The rows of a group lie close to one hidden flat surface of 8 dimensions, which may be shifted away from zero. Surfaces can cross.
Some rows, each with its group after it:
[-28 -21  23 -12  27 -29  22  39 -35  -9  29 -16 -20  46  13 -20]
gozi
[ 24  25  -7   2   7 -12  32   8  28   2   5  -3   7  30   8 -12]
gozi
[  3  17  21  -7  -9   3   4 -13  24   5  18  29  13 -32 -33  26]
fose
[  0 -21 -24  61  12  26  14  10 -29 -28  -8 -10  31   6  -5 -38]
Radig
[  5  -2 -10  -3 -18   2   6 -17   3  -8   0 -12  17  13  -7   1]
Radig
[ 24  -1  12  -3   0 -23  17  -7  16  12 -25   2   9 -18  -7  16]
lovip
[  6  -1  -6 -10 -19   2  10  -9   1 -11   9 -10  25  12   5   6]
Radig
[  8  16  -5   0  23 -23   1   9 -21  12   0  -2 -12 -28   6 -11]
fose
[ 15 -12 -27  18 -23 -20  13  16 -19 -12  -6 -44  12  -4  10  -7]
gozi
[ -8   8  10  -4   3 -10  14  13  25  -6  28  -3  -2 -21  19 -16]
fose
[-16 -13   6   7  26 -15  13   4 -36   1  -6  -4 -18   6   1  -5]
fose
[ -4  20 -17  30  33 -14  42 -31  22  10   0  -1 -41 -13  17 -28]
gozi
[ 22   9  25  11  18 -18   6   0  61  26  -5  33 -16   6 -31 -13]
Radig
[ -8  17 -26  13  -7  33 -21 -17   0   8 -11   4 -17   3 -11  -4]
lovip
[  8   0 -10  30  18 -15  11  -1 -27  -2  17   8 -11 -38   1   9]
lovip
[ -3 -14  31 -17   2  -9   5  24  41 -12  18   4  19 -13  34 -17]
gozi
[ 37  41 -22  15  10   2  14   8   2  14 -26   6   9  -2 -15  -2]
gozi
[-14   3  23 -20 -10  42 -25   6  58 -10  33  40   4  -7  25  16]
Radig
[  9  -3 -18   2   2  28 -32  -6 -18  -3 -24   8  11  -7  20   9]
fose
[-11 -14  -2   3 -11 -22  14  -6 -14  -7  13 -26 -12   0   0   3]
gozi
[ 20 -25 -28  39 -29  16  26 -20  34 -11 -34 -12  -1  24  12  24]
lovip
[  2 -10   3   0  16  12 -10   3 -11   7 -46   6   7  -9  11  -7]
fose
[ 40  14  -6 -12  -2 -16  -6  -6 -15  16 -26   6  21   9 -15  18]
fose
[ 47   4   3  -8  10 -12 -21  -8 -18   8   3  21  44  24 -22   1]
lovip
[ -3   1   4  -6   4 -22  21   9 -19   0  10 -10  -7  25 -12   8]
gozi
[-31   1  16 -34 -12  12 -17 -17  19   2   5  -1  -6   8  -4  -8]
lovip
[-20  25 -16  16  33   0  10  19 -33  15 -19 -10 -40  16 -14 -36]
fose
[ 22   7 -28  14   1 -30   6 -35 -28  14  17  -7 -19  20 -30   7]
lovip
[-19 -16  15 -10   3  -4   8   0  -3 -12  27   6  -4  -1  16  14]
Radig
[ 45   8 -32  36   7  -2   1 -13 -19   9 -18  11   9   7 -19  11]
lovip
[-20 -28  29 -10  17   3 -26 -15 -26 -11  36  25  13 -20   3  -1]
lovip
[ -3  43 -44  -8 -27   9 -11 -20  -7  11   0 -27 -21  25 -20  -6]
Radig
[ 15  21  -1 -31   7 -46   8 -10 -28  24  -5 -18  -6  55 -36 -10]
lovip
[ -5 -21  15 -22 -13 -12  -1 -36  23   9 -34  -6   0   3  -1   8]
fose
[  9 -42  -2  20 -21 -26  22  39 -35 -37  23 -37  38 -18  30  11]
gozi
[  2  -8  -2  -3  12   3 -16 -14 -20   6 -25   7  -2 -25  11   7]
fose
[  1  29   9 -16  20  26 -23  17  13  19  -8  36 -17  21  -3   5]
Radig
[  9 -29  29 -11  -1   0  20   1  21 -17   4  15  42  35   7  10]
Radig
[ 12  13  21 -26   3 -60  24  22   2   4  52  -5 -13 -37  17  23]
Radig
[ -9 -29  29 -42 -33 -18 -17  43  12 -11  19 -29  23  29  10  -7]
gozi

New rows. What belongs after each?
[ -9 -47  31  54  37  40   5  12  26 -19  -7  44  23   1   1 -30]
Radig
[ 22   0 -13  -5   9   6 -19  -1 -14   7 -39   1  15   0  21  -1]
fose
[ -3 -10  -3  10  -8   4   0   9   0 -12   6  -6   8 -23  14  -1]
gozi
[-26 -18  27 -18 -15   4   9  -7  50 -18  42   4  -2  -1  24   1]
gozi
[ 32  11 -45  60   8  22  21  28 -11  -8 -30  -1   2  -1  15   7]
lovip
[ -7  21   4 -33 -13  -4  -3  -6  12   8   5 -10  -2  30 -12  -8]
lovip
[  8 -43  19  -3   0  -1   5  -2 -17 -23   6  12  36   0  24  32]
fose
[ 12  -3  -7  17   8  21 -12   3  -9 -11   9  17  18  -9   8   3]
lovip
[ 14  15 -23  23   4   7   2  13 -13   1 -19  -9   4 -19   1  -9]
gozi
[-11  -7 -19   6  -5  43 -19   5  -1 -18  -4  -2   8  21  30  -8]
fose
[  7 -26  -6   1   7  14 -11  14 -13 -17 -16  -5  24  10  52  -5]
fose
[ 12   9  -7  -6   5 -17  25  36  -2  -7  14 -19   4  59   8 -18]
gozi
[-11   7  -7  -7  17  21 -23  26 -42 -14  35   3  15  48   5 -27]
lovip
[-13   5   5  -2 -13  -4  29  17  27 -19  51 -11   3  24   8 -10]
fose
[ 14  23 -44  27 -14  14   6  -4  -1   0   6 -13 -16  25  -7   2]
lovip
[-21   0   5  -4  -7   0  26  11  21  -6  -4 -16 -15  -5  19   2]
lovip
[ 45 -29 -41  55 -24  31   0 -26  17 -24   2  11  28  27  13  23]
lovip
[-24 -13  40 -36  14  22 -33   0   1   0 -12  23  22  -8   2 -11]
lovip
[-25  15  -8   2  -2   3  33 -46  13   0  36   7 -38  26 -17  18]
gozi
[ 27   7   2 -19  -1 -19  10  16  25   6 -26 -17  21  13  28 -22]
fose
[ -8 -41   7  23  20   5  -1 -14 -28 -11 -14  13  -1  -6   8   8]
lovip
[ 10  -7   2  23   6  -3  14   7   9  -7  10   2  15   0  -4 -11]
Radig
[-16  20   2  -8  32   0 -19  25 -56  -3  43   9  -1   4  -5 -24]
lovip
[-17 -19  48 -33  19 -51   1  -6  22  22  -9  -4 -23 -30   0 -17]
gozi
[  7 -22  16   9   4  22  -2 -24  13  -5 -33  23  43 -12 -13   0]
Radig
[-31 -27  11  13  28  -6  30   8 -45  -3 -19  -7 -22  49 -20  -9]
fose
[ 26  -5 -12  29  -9   8  17   3  20  -9 -12   5  16 -13  12  17]
lovip
[  3  19   2 -36 -24 -28 -24 -29  27  39 -38 -21 -24  -6 -41  -5]
gozi
[ 31   0 -31  36  -4 -29  29  10 -34  -5 -18 -33  14 -23   4   1]
gozi
[  3  -3  -7  21   6  -6  13   7 -32  -7  -4  -2   5 -32  -1  11]
gozi
[  3  -9 -13  -9 -23   4  11  27  24 -33  44 -30  19  39  63 -19]
fose
[ 37  27 -36  42  26  -2 -16 -14 -49  14   7  21  -7 -26 -27   3]
lovip
[-36 -20  22 -12  -8  -2 -12 -45  28  -1  26  12 -22 -66  11  13]
fose
[ -2  12 -10  15  13 -17  26  29 -26 -12  38 -11  -9  -1  15  -5]
lovip
[-43  -9   1   1   6  13  13   9  -5  -2 -21 -14 -31   9  15 -10]
lovip
[-15  -2  -3  -7  -4 -11 -15  10   2  11 -16 -27 -21   1   2 -30]
gozi
[  9  27  -9 -19 -12   0 -11  -7  -9   7  -3  -1   9 -39   0  20]
Radig
[ 20  30   7 -30 -12  -1  -8   3  29  13  -4   7  23  -2 -12   0]
lovip
[ 13   7  10  -8  28  -7 -16  13 -38   5   1  15  22  11 -13 -11]
lovip
[  2  10  -6 -35 -16  17  -3  -3 -16 -13  -4  -5  31  33  14  22]
Radig
[-13   6  30  -9   8 -35  35   5  30   2  28  -1 -10 -25  -7 -10]
fose
[ -6  31 -11  -4   2   4  -1   0  18  14  -7  -8 -19   0  -7 -23]
fose
[ 13  -6  25  -5 -20   9   1   5  64 -11  29  23  30 -17  13   8]
Radig
[-12 -16  11   6  20  14  10  19  -5  -4 -32   1   9  18   8 -17]
fose
[-12   4  48 -58  -7 -39  29  21  39   5   1 -13  15 -12  12   2]
lovip
[ 26  37 -26 -10 -31  17  -6  10  17  -6   9  -9  30  -1   6   5]
Radig
[ 31  35   8 -21   3 -46  17  -6  13  31 -19   0  -2 -33 -28  10]
lovip
[ -5  -3 -18  16  -6   3  18  -4   0   1 -22 -17 -20  23   0   2]
lovip
[ 10   1  -6   9  11 -20  17  30  -9  -4   0 -20   3  14  15 -23]
gozi
[ 20  28 -35  -2 -31   8   3   8 -18 -17  10 -28  40 -13  12   3]
Radig
[ 12 -16  16 -12   5 -22   6  -8  -2   0 -10   0  15 -14  14   9]
fose
[-19  -1  14   7  11   0  16  15   4 -11  26   5  -3 -14   8  -9]
fose
[ -1   8   4  -6 -16   6  29 -13  25 -13  38  12  10  20  -3  27]
gozi
[-12 -22  25 -14  -1 -10   8  -9  10   0 -11   3   2  -9   5   7]
lovip
[  4 -21   5  -4  25  -7 -19  -2 -18   3 -35   3   5 -50  42  -7]
fose
[-20 -17  28   4  27   6   0  -3  18   8   3  32 -27  19  -9  -4]
Radig
[ -6 -19  -4  -1  -3  17 -21 -32  -3   4 -21   5  -1  28 -12   0]
lovip
[-13  13   0  -1  -2  -6  14  -1  -4  -3  32  -1 -12   6 -12   4]
fose
